All groups share one centre, and each spreads out both ways along 13 directions, with some noise.
Some rows, each with its group after it:
[ 14  -9  -5  23 -21  28  12 -18 -24  22  14  10 -42  62  27  12  29]	R
[ 19 -16 -20   2  -8  -7 -18  40   4  20 -23   2  17  -8   2 -18  15]	R
[-12   2  26 -12  -7 -28 -14  13  -1 -19  -2 -20  19   3 -15 -23  -6]	Q
[  0 -23 -75  34 -57   1  12   0 -12  -3  25  -9  -3  42 -22  14 -14]	W
[-16  14  -4 -22  19   7  13  19  30   4 -16 -37  -8  53 -16  18 -19]	T
[ 10 -39  -2 -35  31  42  -7 -27  25  50 -16  62 -11 -38  28  -6 -23]	U
[  3 -29   4 -38   9 -22  -6  17  63  -1  -8  16  -4  13  44   5   1]	Q
[ 24  13 -14 -20   9  17 -10  13 -13  31 -17  24 -17  35  26  -6  27]	M
[  8   3 -22   1  27  26 -51 -11  32  19 -14  49 -22 -12   4 -45  21]	W
[ -6 -26 -17  21  -3 -17   3   1  -8 -15  18  -4  14 -13 -26  -4   3]	T
[-25  21  -1  19  13 -10  53 -52  36 -46  -8  14  11  -1   6   9  -4]	R
[-13  -6 -29 -20   2  32 -47   6 -18 -35 -27  14 -17 -28  41 -17  65]	M
[-19  -6 -51  13  -2  29  21 -38  -5  -4 -15  23 -35 -10   9  -1 -38]	W
[ 11  21  45   7   0  -1   3  -7  -7 -29  15 -24  26  -2  -9  10  -4]	U
[ 11  -3   0  -3 -14  -7  18 -27  20 -21   8  30 -22  -3  -1   3  -1]	R
[ -1   0   8  -4  -1 -37  -1  27  -5   5 -33  -4 -38  34  -5 -15   1]	W
[-15  -8   4 -13   2 -25  -8  11 -16   5  11  -8  -4   0  20  11 -11]	Q
[-22   6  10   0  -2 -34  -3  11 -20 -10  -9 -20 -13  12 -19 -29   3]	U
[ -6  -1  11 -11  13 -14 -22 -10  29 -35  12   8  -9  31   6  -3 -22]	Q
[  0  51   4  20 -47 -15  12 -18 -24 -43  26  -8  31  31 -17  51  28]	U
[ 13  45  23  -9   5  -7  33  -5  23 -15  16  -8  18   9 -55  -9  39]	M
[ 58 -26  32 -15  51   6  -2  37  42 -42 -12   8  23 -38 -30  -7  -7]	Q
[-16   2  24 -45  -6 -51 -16  32   5 -32  -2 -25 -24 -73   1 -41 -14]	U
[-19  11  -9 -32  -7  -5  17  -2 -14   5  22 -14 -20   7   6  -8  -3]	Q
[  9 -36   1 -31 -53  -9   3  17  30 -25 -31   3  60 -11  36  53 -34]	M
[ 13 -16 -18 -35  -3  11 -26  34  77   4  -9   0 -11  -8 -40  -3  -4]	U
[ -5  -6  13 -15   2 -12  20   2   2 -12   4 -13  27  28 -40 -12  27]	T
[-14  24  -7 -58  33   3  10  12 -15 -33  12 -27  30  21 -12   6 -31]	T
[ 45  17  20  17  25 -18 -11  27 -21 -42 -14  20 -53  32 -38  42  36]	W
[-26  -7  -9  -5 -30 -39  13 -15  -8  21   2  17  25  27  -7   6  15]	W
[  2   4  24  14  -2 -21 -11  16 -18 -37  14 -25  -1 -40 -18 -32  46]	U
[-24  17 -37  21 -46  -7  13   1 -72  47  36 -25  -4   7 -23  19  16]	Q
[-25  38 -22 -56   3  10  -4  -8  61 -28 -35  22  34   7 -50  27 -22]	R
[-18  39 -26   9  12  24  21   0   1  26 -53   0 -16  -4   6  -1  22]	T
[  2 -67 -37 -36   5   5  11  26  24  52 -14  11 -21  26  -1 -26   1]	U
[ -1  10  30   2  17 -41 -22  -8  -6 -11  19  29  19 -10 -20  -8  17]	Q
[ 11 -19   0  30  22   1  -4  -8  53  -1 -15  22 -51  -4 -24 -43   3]	U
[ -4 -48 -13  17  54 -18  23  15 -37  -6 -55   4  31  31  17 -18  10]	T
[ 22 -36   4  16  -9  -6 -30  25 -12   0 -20   5 -24 -18 -23 -31   5]	R
[  7 -87   0  -5  13   9  10 -17 -48  17  13  19 -44  11  22 -37 -20]	M
[ 17 -30  30 -39  12  25  22  11  11 -21   2 -22 -38  42  17 -48  60]	T
[ 41 -66 -20 -38 -23   8  48  27  31 -27 -35  15 -31  22 -37  22   7]	W
[ -4  -2  14   0  -2 -40 -29  18 -21   1  12  -4  19  -5  23  40 -22]	T
[ 10  -4 -32 -13   3  -8 -21   9 -27   6  -2  41  -4  -9 -16  31   1]	M
[ 10  11  11  15  12 -13 -13  25  18  57 -12  -9  -2  28  -4   4 -20]	M
[  3   9   4  38   3  -1 -20  -3  14   5 -14   0  18 -34  50 -22 -14]	W
[-36   1  22 -20   2 -11 -30  13   6  29 -77  12 -27 -29  33   5  11]	W
[ 48 -55 -33   8 -24  27   2  32 -10 -20  26 -18 -23  25 -22 -20  35]	R
[-37  23  17  -8   9   1 -32   8 -39  26 -18 -17  -3  -8  29   7  25]	W
[ 13  -3  13  -3  10 -11   2   2  -3 -28  14   8  -8 -15 -27 -29  23]	Q
[  3  -8  -1   1  -9   3   3  -1  15 -37   0  -3 -15  -7   5   9  17]	T
[-10  13 -12  -5  -9  -9   4  11  -7  12 -16  -9 -31 -10  19  14 -11]	Q
[ 20  -7  -2 -18  30  28 -17  10  -4  12   3   7  -5  -6   1   0 -12]	M
[-26 -16  26  -9   8   5  54 -16  31 -42 -18 -18   6  19   5  54  27]	R
[ 17   5  22  17  -8  14  29  -8  23 -10  -4  -5   2   0 -27 -13  24]	U
[-40  -6   6   4 -20 -45  -5 -22   0  19  54  -8 -14  26  10  23 -68]	U
[ 15  18   0  17  -3  -2 -24  -6 -33 -27  25   6  12  30 -29  -6 -12]	R
[ -3  -7   6 -33 -10 -16  -1   5  -9  -6  34  -1 -22  -8 -22  10 -14]	M
[-54 -17  21 -45  11 -16  -9   3  43 -27 -18 -12   2 -15 -34  32  -5]	R
[ 25  -8 -11 -48   1  -4  53  18 -15  -7   3  -6  -8   0  -3   4  -6]	M
[ 11 -60  11  -7 -35 -28  -3  38  19  18 -23 -10 -47  -2  25 -19  14]	T
[  5 -59 -31  19  10  16 -51  21  18  13 -23   5 -65 -19  23   0 -65]	W
[  1  28  -9  -2 -25  20 -27 -17 -55  -1  34  -5 -12 -22  21 -41 -11]	T
[-23 -21 -38  -6 -16  11 -13 -36   5  13   3  41 -44  63  23 -35  22]	Q
[  7  11  31 -36  39 -12 -12  29 -23   4  -4  -8  41  40  38  34  28]	T
[  2  60  34  24  -3 -27 -33  16  42  32   1  -5  22  21 -19  35   2]	M
[-36  26  13 -29 -33 -56 -36   4   1   0  17  -3 -18  -4 -17  31 -42]	T
[ 13  25   1 -20  13   9 -36  19  11  -5 -33  11  17  44   9  33 -20]	U
[ -9  37   5  -1 -11  16  -9 -16  -3 -17  10   1   7   8 -15   4  31]	T
[-11  15  -1 -17   2 -17  31 -13  22  15  -1  20  -6  11   7  -6  23]	Q
[ -1  41 -32 -13  -5 -34 -16  29  41   9 -17  15  23 -20 -52  47  -6]	M
[-27   2  -2 -26  18   6 -50  -4   1  -4   5  17  -7 -38   0  19   2]	W
[-18 -13 -12 -22   1 -14  17 -11 -18  13   4   3 -18  26   8 -20 -11]	U
[  4  -5 -11  13 -59 -35  25  -3  -8  33  -5  33  47  47 -14  70  34]	W
[  0  46  47  10  32 -24  -2 -30 -43 -28  23  21  -3 -16 -15  -9   5]	Q
[  1 -29   1 -17  33 -11 -22  14   0  11 -21  13  -1  11   6  -7 -26]	U
[ -3  -7 -38   4 -39 -32  13  20  -5  26  18 -14 -30   8  64  27 -10]	R
[-47   3  17  -3  16  -3  10  -5  58 -41 -61 -26   4 -53 -44 -36  -3]	R
[ -5  -2  15   1   6 -15  18 -11   8 -13   3   1   3 -12   8 -10   4]	R
[-11  32   3 -29 -12 -47  -9  25  21 -17  26 -12   6  21   8  -1  20]	M
[-32  50  15  18 -17 -17   6 -48 -19 -19 -18  13 -11  22   9   6 -24]	Q
[-14   0  -8  -9  -4  -5  -6 -14  -3  19 -16  22 -17  23  -4  13 -19]	W
[ -7  -9 -13 -30   3 -13  22   3   2 -29  18 -13 -10 -17 -14  -3 -25]	W
[-25   5  14  -9   7  -8 -17 -16   6   3 -28  30 -11  28 -10  31   5]	R
[ 13 -13   5  19  22 -10  -9   5   3  -8   3  25  -7 -18  -5   6  41]	M
[  5   5  46 -40  35   5  -9 -16 -57 -40 -41  18  -3 -16  12 -60 -19]	Q
[  3 -18  16   0  -6 -21  32   7 -22   5   9 -18 -13   6  -8  -8  -1]	M
[-14 -10   3 -16 -15 -32   8  19  -6  -1  -2 -23   6  27 -21  -6  -9]	U
[ -4  -1  11 -20   9  16 -32  -4  -2  -1  16  -2 -24   7  16 -22  -2]	M
[ 27 -20  -6 -27  15 -23  16  68  66  46 -34  -5  22 -44 -18  16  15]	Q
[-11  18 -35 -23  32  18  -8   5   6   5 -23   9  -2  25   4  -6   3]	T
[ 17  -1  25  13 -16 -24  27 -15  10  11 -34  42  24  26  36  28  13]	U
[  0  15 -51  12   3  12 -11   3  -6 -17  -9  14  27 -48   6  26  -4]	T
[  1  -8   9 -15 -21 -59 -24   3  -1   1  23  40  -4 -19  16 -10  34]	R
[-23   9  -8 -12   4  -4  12   7  28  16 -19 -13  12  -6  16   4 -17]	R
[-18  22   4 -35 -18  -6   5 -32  -6 -17  46  16  63   4 -30  28  13]	W

New rows. What belongs after each?
[-17  54  44 -39  22  28 -21 -20 -24  33 -17  26  17   4   3  47  36]	W
[-25  12  20 -65   6 -42 -45  15  10   0 -61  48 -11 -30 -28  11  -8]	R
[-42 -13 -63  26 -39  12   6 -46 -16   6  -3  32   7  10  -8  16   7]	W
[ -2   4   5 -23  12  -4  19  -4  19  30  10   5  32  10  24  -3   4]	R
[-23  66  -5 -42  26 -37 -18  22 -34  50  -4  15 -36  32 -19   8  32]	W
[ 17   1  -4   6 -10 -20  29   5   3  12 -39  31  -8  39 -18   0  58]	W
[  0 -57 -33  39 -39   6 -15 -36  20 -36   0  39 -21  41   8  21 -12]	Q
[-12  -6  14 -26  -9 -20   3  -1  -8 -13 -26   6 -23 -17  64  29 -31]	Q
[ 23 -11  -3  -4 -21  34  -9  14  22  20 -24  -4  18  15  17 -28  32]	W
[ 12 -54   2 -16  17 -43  -9  11  -4   5  -2  32  -1  13  11 -10 -45]	T
[-25  37  72  29 -23 -81  -6  -2 -12  17 -24  10  -7 -14  22  60   5]	T
[  6 -14 -34 -17   0  39  38 -19 -12  12 -51  22 -20   9   9  12 -33]	Q
[-19 -59  -4 -31  -2  -8 -24   6  32 -20  -6  24 -32   1 -45  39   4]	R
[-20 -34 -14  -5 -14  14 -11 -18   3  -4   1   7  -2  -4  -1   9 -23]	W
[ 12  37   5 -38 -24 -33  22  16 -26  -5 -45  10 -38 -24  46  -7   0]	R
[-11   1  -8  -6  10 -15 -34  21  -5   6  -3 -10  -6  40  -1   6 -26]	U
[  3  17  -5   7  -1  13   4 -10  39 -12   5   0  -9   7 -16  17  -5]	T
[ 30 -30  18 -27  40  -1 -31  28  37 -29  -9  14   4  -2   6  -5 -13]	Q
[-27  17 -24   4 -18  -5  -8 -23   3 -32  11   6  30 -27  -6 -14  20]	W
[-15  -2  28 -47  18 -40 -13  20 -40  11  47 -17 -15  30 -24  38 -30]	W
[ 12  66  13 -19  33  -6   9  50  20  31  -8 -47  -4 -17 -47 -29  16]	Q
[ -8  29  36  -4 -43  40   3 -21 -12   1 -31  -5 -43 -36 -20  16  27]	M
[-24 -27 -28 -24 -43 -19  42  10  23  13  20 -31 -16  13  37  23  -3]	Q
[-16 -13  21 -28 -32 -35  -2   5  22 -23 -18 -10   2  27 -17 -24 -28]	W
[  7 -15   8   3  20   6   5   4  36  19 -17   0 -24  24   9 -16 -31]	U
[-23 -38 -21  39  12 -21  22 -10   7  19 -20   8 -47  28  42 -16  -5]	Q
[ 21  -7  23  -2 -28  -4 -44  36 -32  -2 -25  -4  27 -17 -17  -4  33]	Q
[ 23 -10   8  83 -48   3   2 -41 -67 -11   0  41  24  -3 -17  44  33]	Q
[  2 -28 -40  10   5  35  30  -9  11 -41  -9 -14 -34  -5 -12 -46  22]	T
[ -1 -29   2  28  -9 -10  17 -31  11 -21   2  25 -22  29  22 -21  23]	Q
[-11 -13  34   5 -14 -16 -26  10 -19 -34   2 -27 -27 -27 -30  -6 -18]	R
[-45  -3  18  30  21 -40  -8  -3 -18  24 -28 -11 -19  -2  33 -13 -11]	R
[ 39 -49 -38 -15 -16  10  20  28  22 -18 -27  14 -53  46 -42 -20  18]	W
[ -3 -30   3  10   0 -25   5   5  30 -13 -38  17  -9   0   0 -29  -2]	Q
[ 21 -28 -12 -15 -33  15  48   4  25  95 -44  21  18  45  34   5  -7]	W
[-15   5  11 -22  25 -10 -21   4   3 -42 -22   0 -53 -42   3  21 -59]	W
[  6  15  29 -37  -8  27  21  -4  29  -9 -43  -9   6 -17  20  15 -36]	W
[ 12   4  24 -22   8 -18 -12   9 -11  -9 -26  22  14   0 -10   5  12]	R
[ 19  25  -7   4 -26 -46   0  12   9  20 -36  41   3 -40  47 -19  14]	R
[ 27  48  57   3  17 -44  31 -23  42 -18  50  22 -23  41 -22 -16  44]	M
[ -6  11  22  -2  -4 -31  -3 -14  -6   4  16  13   0   9 -18  -1 -12]	T
[ 13  28  -4   9  13  -6   4   7 -12   4 -30  17 -36   9   3  22  11]	W
[-18 -30   4   9 -15 -55 -23   5 -20  -3  -9  10  18  19 -22   5 -16]	T
[  1 -19   6   8  -3 -36 -16  -3  35 -21  -7  25  22  -1  -5 -58  27]	W
[  4  40  19  -4  20   4  23 -32  -1 -16 -13  24  -3   4 -23 -22   6]	Q
[ 17   5  30 -15   2  -4 -16  15  10  13  17  -7 -13  28  48   2   0]	M
[ 11   4  23  54  29  23  24 -50   7 -40  37   2   0  17 -44   8 -26]	U
[-13  20  -8 -13  25 -25  54  -3  21  26  -4   0  19   4 -59 -42  14]	Q
[-21  -7 -26  44 -29   3 -12 -29  -6 -19  33 -18  17   0  21 -14 -70]	W
[  5   3   0  60  13   5 -14  18 -22  -1 -15 -30 -13  19   9  13   4]	U
[-10  -6 -22 -39 -14 -18   4  37   4 -17 -21 -23 -12  -1  -4 -17  22]	R
[ -8 -40  40 -13 -24 -18 -30 -12  28 -17 -20  28  26  18 -14   5   4]	W
[ 14   9  18 -15 -16  -9 -16  -8   0   4  26  12   8   6  -3   6 -32]	T
[ 18 -21  27  19  23 -41 -19   1 -41  17  20  26  -3 -15  14 -32 -14]	R
[ -2   4  -3  15   6 -23  15  -7  -8  -7   6   4 -24 -15 -20 -15   3]	Q
[  0  15  37  -9 -21 -28  -1  15 -30   1 -36  -6  38 -27 -18 -23  24]	Q
[  9  -2 -24   8 -31  11 -21  -4 -10  27 -26  20  27  43 -20 -18 -30]	T
[-22   6 -25 -71 -13  -2  31  -4  75 -42 -13 -14   9  19 -53 -33 -43]	Q
[-13 -14  -4   0  32 -32  -3  -4  80 -24  73  -7 -20  47  21  24 -21]	Q
[-10  44  10  -4 -14   2  10  -4   8 -19 -21   0  15 -17   2  35  30]	T
[ -3 -12   0   7   7   9  14  -6  -3 -29 -26  -5 -17  30   8 -10  -1]	T
[ -9   0  -2  -2 -29  35 -36 -37   6  47  34  21  57  60   1 -14  -4]	W
[ -8 -15   0   1 -38  -1   6   3   6  12 -34   4   5  29  14 -21  47]	M
[ 22  -9 -74  10 -28   1 -65  29  -8  26  -9  36 -20  40 -28 -31  16]	R
[ 12 -13  -5 -16 -30 -27 -35  51  32   4 -42 -15 -38  26   1  -6 -35]	W
[  3 -23  -6   5  12 -24  24  43  29  45   3 -25   1   3  12   3  19]	Q
[-16   1 -30 -36   6  -6 -20  -6  23  -6 -18  32 -10  32  12 -27 -15]	M
[ 21  10   0  31   0  21 -25  13 -45  43 -27  16  14  16 -13  -1  42]	Q
[ 11 -17  48 -10  25 -18   5  -1  -8  13   7  15  18  30  -2 -11  33]	W
[  9   4 -54  -6  14 -14 -52  47  32  21 -47  26  58  -6  21  47 -38]	M
[-26   4 -13 -24  -7   9  24  -9 -19  49   1 -11  10   6  22   5 -23]	W
[ 32  24  19  34  32  -2   5  13   2  12   4  -1  -8  -4 -19 -10  41]	Q
[-11   7   0 -10  16   2   3  -3 -34 -19  37 -34 -29  14  -3  -7 -54]	W
[ -3  35  19   0 -46  -9  23 -43 -48 -41  10  16  -3 -27  -9  16  14]	Q
[-18  -9   1  39   0 -35 -22  24 -42 -11 -14 -22   9  25 -28   0  12]	U
[-39   0  38 -47  12 -18  16 -14 -65  22  50 -22  26  30 -13  43  -4]	W
[  0 -20 -42  -3   0 -13 -24  10  -9   9 -16  24   2 -13   9   3 -51]	T
[-19 -34  14   2  18  20  -8 -28 -29  48  41   5 -11 -24  11 -24 -15]	U
[  6  14  28  -6  -2  24  17  -1  27  -6 -76  -5 -10 -47  -9  -2 -37]	R
[ 26 -10  -1  13  27  29  -7  -9  22 -13  -3  27  -4 -21   3  11   3]	U
[-12   3  19  -2   2 -19  10  -7 -29 -34   9 -20  -6  18 -11   2 -14]	W
[-21  17  15 -13   6  -6 -28 -21 -43 -14   8   9  -7  30  -2 -41  -3]	Q
[  0   7 -12 -32  -1  -7   7  10  40 -42 -28  -2   6 -48 -36  -5 -46]	R
[-10  21   5 -10  -2  16  -8  -9  -8  10 -12   7   5   2  11   0  20]	W
[-12  30  12  -5  -4  -2  -2 -30 -14 -42  17  25  38  16 -40  18  58]	W
[  4  22   3   8   3  -6  -1   1 -16  -4 -29   7   1  35  29  12   4]	U
[  0 -20  -8 -30 -16  19  11 -17 -60 -47   7   0  16  -2  19  12 -14]	M
[ -4  -3 -10 -13  29  14  12 -36 -46 -39  67  14   5  17 -48  15  30]	W
[-13  38   3 -32   9 -29 -13  20  -6  16   9 -17 -14   2   2 -22 -24]	W
[ -3   5  -4 -41 -10 -45  33  40   3  -4 -44 -16 -44  18 -14  -9  -4]	W
[ -1  51   1 -37 -14  41 -13   8 -29  -8  37 -53  36  37  -2  40 -20]	U
[  0  35 -22  -1  18  27  -6  -2  41 -14  -4   4  -3  14  -2  41  -8]	T
[-25 -39 -38 -17  -1  19   2 -57  -9  42  43  58 -22  -4 -29 -30  11]	U
